The rows of a group lie close to one hidden flat surface of 11 dimensions, which may be shifted away from zero. Surfaces can cross.
In the rows, 128 means zero.
Known rows, each followed by its group:
[126 125 169 120 166 117 114  97 113 147 105 114  77 125  51 111 117 179
 104]
boga
[ 89 131 124 159 182 134 120 145 105 137  66 147 133 102 164  95 182 148
  85]
boga
[114 130 145 145 150 193  97 124 118  86 108 177 110 127 142 106 119 128
  88]
muli
[128 194 112 129 109  90 125  83 122 139 135 148 104 153 114 101 127 171
 168]
vozal
[136 179 104 152  99 107 134 115 122  97 151 103 153 147 166 107 140 123
 174]
boga
[159 154 143 125 106 143 148 148 113 123 124 134 151 132 132 107 145 115
 139]
muli
[132  85 100 128 115  86 113 103 120 131 105 125  82 145 180 145  91 146
  88]
fafa
[125 104 141 105 138 138 133 157  80 132  83 140 128 150 187 127 132  81
 111]
muli
[155  89 140  78 120 117 133 121 115 126 114 198 118 148  97 177  80 116
  98]
boga
[ 98 147 153 105 168 111 132 117 127 123 106 124 121 115  88 106 140 147
  93]
boga
[ 95 156 128 122 160 112 144  60 133 115 141 139  95 154  88 119 166 103
 145]
fafa
[131  99 135  92 133  94  83 151 116  77  78 147 139  91 130 126 119 101
 186]
vozal
[152 120 143 134 117 174 115 128 124 125 126 148 132 104  83 109 143 120
 140]
boga
[135 135 137 104  83 121 149 125 130 108 154  99 110 147 144 104 113 103
 112]
vozal
[183  97 129 133  82  74 135 155  60 119  58  85 127 103 146  91 168 138
 154]
fafa
[103 114 111 150 169 126 135 156 108 139  77 170 146 102 143 144 170 147
  96]
boga
[146 108 114 131 103 155 170 119  95 157 162 109 131 148  51 162 168  89
 172]
muli
[108 126 120 113 136 165 105  81 176 175 148 136 117 105 158  82 146  46
 166]
boga
[ 91 177 133  92 122  90 140 104 183 127 148 137 126 107 121  87 127 125
 107]
fafa
[106 107 117 106 106 120 141 118 162 105 162 103 111 131 151 126 124  80
 113]
vozal
[115 114 125 126 136 150 103 163 138 141 120 152 153  76  66 144 118 156
 146]
vozal
[116 131 149  98 108 121 110 113 136 134 117 136  65 141 158  81 112 118
 118]
muli
[139 158 150 122 107 109 138 124 144  97 141 158  91 152 145 100 142 129
 140]
vozal
[123 114 146  80 135  80 108 172 105 133  58 161 127 100 136 125 101 157
 129]
fafa
[107 146 127 127 127 113 118 108 133  89 128 140  87 169 214 110 109 113
 101]
boga
[152 116  82 158  80 107 124 136 101 130 118 160 124 121 126 147 146 160
 179]
vozal
[120 144  98 160 106 137 123 101  72 118 114 104 128 105  48 111 155 175
 158]
muli
[129 109 143 132 179 147 137 141  91 149 104 127 154 137  92 164 145 113
 138]
fafa
[188 131 127 149 104 122 139 122 104 129 115  89 169 110 127 104 154 123
 149]
muli
[156 102 168 118 143 152 147 155 129 153 144  77 139 148 122 151 106 102
 120]
fafa
[121 121 115 116 172 125 103 104  49 180  49 145 139 143 152 123 118 120
 141]
boga
[140 164 136 161 142 167 114  98 118  91 138 135 135 149 122 119 113 142
 122]
fafa
[140 157 175 118 151 123  78  85 104  42  94 103 100 147 167  61  80 129
 119]
fafa
[115 119 116  97 146  49  72  94 187 150 136 131 110  77  56 136 112 159
 227]
vozal
[150 146 134  72  67  97 151 161 100  69 110 144 161 141 144 132  60 146
  75]
vozal
[104 117 124 120 120 134 128 134 164 113 151 140 108 119 125 135 132 113
 121]
vozal
[104 116 128 108 118 165 116 139 117 115 127 148 113 138 142 133  91 111
 105]
vozal
[120 126 134  64  66 134 135 184 126 174 111 123 144 106 161  94  59 136
  79]
fafa
[117 144 129 125 113 117 144 158 158 105 145 128 141 114 141 127 128 139
 110]
muli
[152 134 151 114 118 118 169 166 140 137 121 134 146 116 147  94 198  76
 144]
muli
[105  69 103 134 135  86 125 151 133 151  91 126 104  89 167 131 175 121
 106]
muli
[119 139 110 138 112 119 149 151  95 136 116 128 151 123 111 138 147 153
 130]
boga
[ 78 116  82 110 147  83 161 111 126 163 118 137 130 142 175 148 170  77
 116]
vozal
[153 161 124 113 126 104 169  89 139 179 154 154 145 148  83 138 152 114
 153]
muli
[140 153 151  96  98 139 106 117 121 169 108 111 125 108 112  62  97 139
 133]
muli
[ 87 133 125  90 111 111 136 112 148 124 136  45 134  99 123  83 101 121
  61]
boga
[118 144  97 144 109 107 128  98 135 131 140 133 110 139 151 124 130 143
 130]
vozal
[133 143 100 170  69 151 128 108 131  75 166  98 117 129 143  91 172 102
 159]
vozal
[120 130 116 151  84 174 164 153 131 115 149 215  90 138 113 132 193 117
 116]
fafa
[148 172 123 130  85 117 125 118 153 102 134 126 138 120 166  82 105 157
  99]
fafa
[ 96 150 147 117 170 151 104 113 142  97 120 159 120 132 134 119 100 125
  93]
fafa
[138 100 126 137 121 111 139 135 127 124 117 142 106 126 129 139 164 134
 125]
fafa
[146 153 131  87 139 115 135 100  80 141  92 181 140 170 147 119 132  71
 177]
boga
[141 151 133 142 150 164 144 135 111 116 116 179 162 145 135 141 139 113
 115]
muli
[176  48  87 165 119  87 156 130  94 111 131  88 135 169 186 211 152  90
 126]
muli
[113 190 115 148  86 166 135 112  70 195 160 103  80 191 126  91 148 134
 230]
boga

New rows. What belongs after each?
[157 143 124 149  81 143  90 110 105  79 127 115 114 126 125  88 103 149
 172]
vozal
[132 106 123 136 115 109 137 141 147 131 136 133 120 113 131 135 169 117
 147]
vozal
[161 128 124 121 136  68 126  85 140 126 111 152 132 128 115 137 141 134
 150]
boga
[142 142 120 160  87 170 116 114 104  95 128  93 142  93  82  78 147 139
 124]
fafa
[205 127 130 150 114 101 147 117  71 150 107  71 148 163 164 134 124 130
 141]
fafa
[113 117 134 118  91 117 185 165 129 147 138 188  62 148 112 136 180 151
  83]
boga
[ 84 132 133 113 126 133 105 130 132 119 118 130  96 107 130  88 111 146
 106]
muli
[161  61 125 151  76 158  93 128 147 102 167 108  57 137 152 139 104 127
 144]
vozal
[216 114 133 141  94  86 138 130  74 150  62 122 138 138 205  85 174 107
 156]
muli
[137 131 106 144  95 113 146 131 133 146 128 107 142  98 131  96 176 123
 136]
boga
[143 112  86 169 164  97  94  94 104 173 100 108 170  94 105 153 126 165
 170]
boga
[118 167 131  98 115  78 178 120 136 167 159 116 132 129  57 122 175 131
 163]
boga
[176 152 127 163 102 118 124 111  89  76 115  81 152 127 139  89 142 148
 139]
muli
[131 105  99 148 143 119 121  76 100 140 113 109 118 154 157 146 124 123
  96]
fafa
[169  74 144 156 166 107 123 191 120 126  77  91 178  84 167 156 142 146
  94]
fafa
[164 109 127 179 162 136 135  42  58 116 136  78  98 200 108 155 162  95
 162]
fafa
[ 91 129 149  66 179 100  98 112  96 140  70 115 133 125 137 107  72 121
 110]
fafa
[ 97 144  95 142 136 145 106  73  89 145 122 116  95 164 173 102 118 107
 138]
vozal
[166 114 107 153 134  81 117  96 105 131  95 147 115 146 150 151 128 165
 144]
boga
[ 75 107 135  63 141 112  76  98 178  92 157 123  81 123 121 123  71  80
 170]
vozal
[125  98 139 126 156 138 153 165  86 146  92 132 143 129 114 144 183  99
 132]
fafa
[179 114 118 137  96 118 131 143 103 205  80 180 129 107 138 110 153 153
 143]
muli
[103  95 109  95 129 105 104 155 134 106 105 153 164  84 115 159  92 132
 119]
vozal
[ 98 124 164  97 144 138  97 127 194  68 151 133  95 108 129  98 111  96
 128]
vozal
[132  96  62 133  95  99 133 123 155 164 144 130 148 111 162 157 130 108
 136]
boga
[129 118 105 128 106 144 151 158  67 155  97 148 147 131 127 140 136 139
 115]
boga
[ 84 136 113 102 114 130 148 168 185  88 163 199 141 104 104 160 141 115
 116]
vozal
[121 132 123 137 114 194 146 103 129 136 163  88 142 144 144 107 119  85
  71]
fafa
[166 104 134 144  83 119 155 179 137  46 123 129 146 116 187 123 151 118
  66]
vozal
[109 114 107 115 104 130 131 168 123 135 141 112 144 124 136 160  83 150
 101]
muli
[105  60  78 153 139 118 138 170  67 133  90 135 141 136 163 208 137 131
 102]
muli
[172 101 137 151 125  90 121 108 136 160 115  97  83 144 172 124 110 176
  88]
vozal
[165 131 140 165 145 129 108 145 120  94  92 169 138 151 204 147  96 171
  96]
fafa
[113 140  95 150 115 136 156 160 127 120 125 185 153 114 128 139 178 137
 116]
vozal
[176 180 142 125  75 136 157 175  93 133 102 169 150 135 147  77 161 143
 156]
muli
[132 113 149 134 148 140 112 145 164 121  99 151 127  85 169  87 160 110
  96]
muli
[ 97 135  87 169 170  91 134 144  43 206  69  92 146 123  96 151 157 218
 140]
boga
[107 135 102 126 102  97 158 127 135 188 131  73 139  85 110  82 186 123
 123]
boga
[110 118 134 113 122 131 129 126 152 136 148 157  81 148 141 132 126 114
 133]
vozal
[ 98 124 121 104 124 154  75 114 126 142 137 126 122  98  61 120  83 134
 200]
vozal
[163 113 105 151 159  64 121 104  95 126  64  92 183 114 186 126 146 123
 111]
muli
[121  89 114 133 102 186 104 118  81 106 156  60 119 154 103 164  44 127
 104]
muli
[ 81 116  97 102 131  78 144 100 209 122 168  96 132 109 153 148  92 131
  44]
vozal
[161 155 125 175 163 135  94 105  90  90  72 121 175  97 148  77 176 134
 160]
boga
[112  76 148 132 205 138 118 165  95 129  75 155 134 126 127 174 144 118
 115]
fafa
[124  86 178 102 143 165 148 193 130 126 115 145 110 151 185 142 125  81
  77]
fafa
[125 134 137 105 129 123 107 117 109 124 104 115 122 127 136 105  99 126
 134]
vozal
[104  88 143 118 165  91  94 143 166  86 100 159  91 103 160 141 107 152
  89]
fafa
[125 114 112 147 107  92 165 144 193 132 163 141 124 116 149 155 145 160
  50]
vozal
[184 109 156 155 103 207 114 143  80 100 102 139 131 135 153 100 136 101
 126]
muli
[122 104 107 131  94  80 130 113 194  78 170 140  82 136 176 139 144 102
 136]
vozal
[ 70  89  79 142 157 168 112 122 104 170 111 134 137 121 156 162 117 110
  87]
vozal
[ 81  68 116  94 132 139  72 107 160  91 145  91 102 110 150 137  68  76
 123]
vozal
[147 124 113 104  87 105 141 118  98 145 118  99 143 128 125 111 121 116
 132]
boga
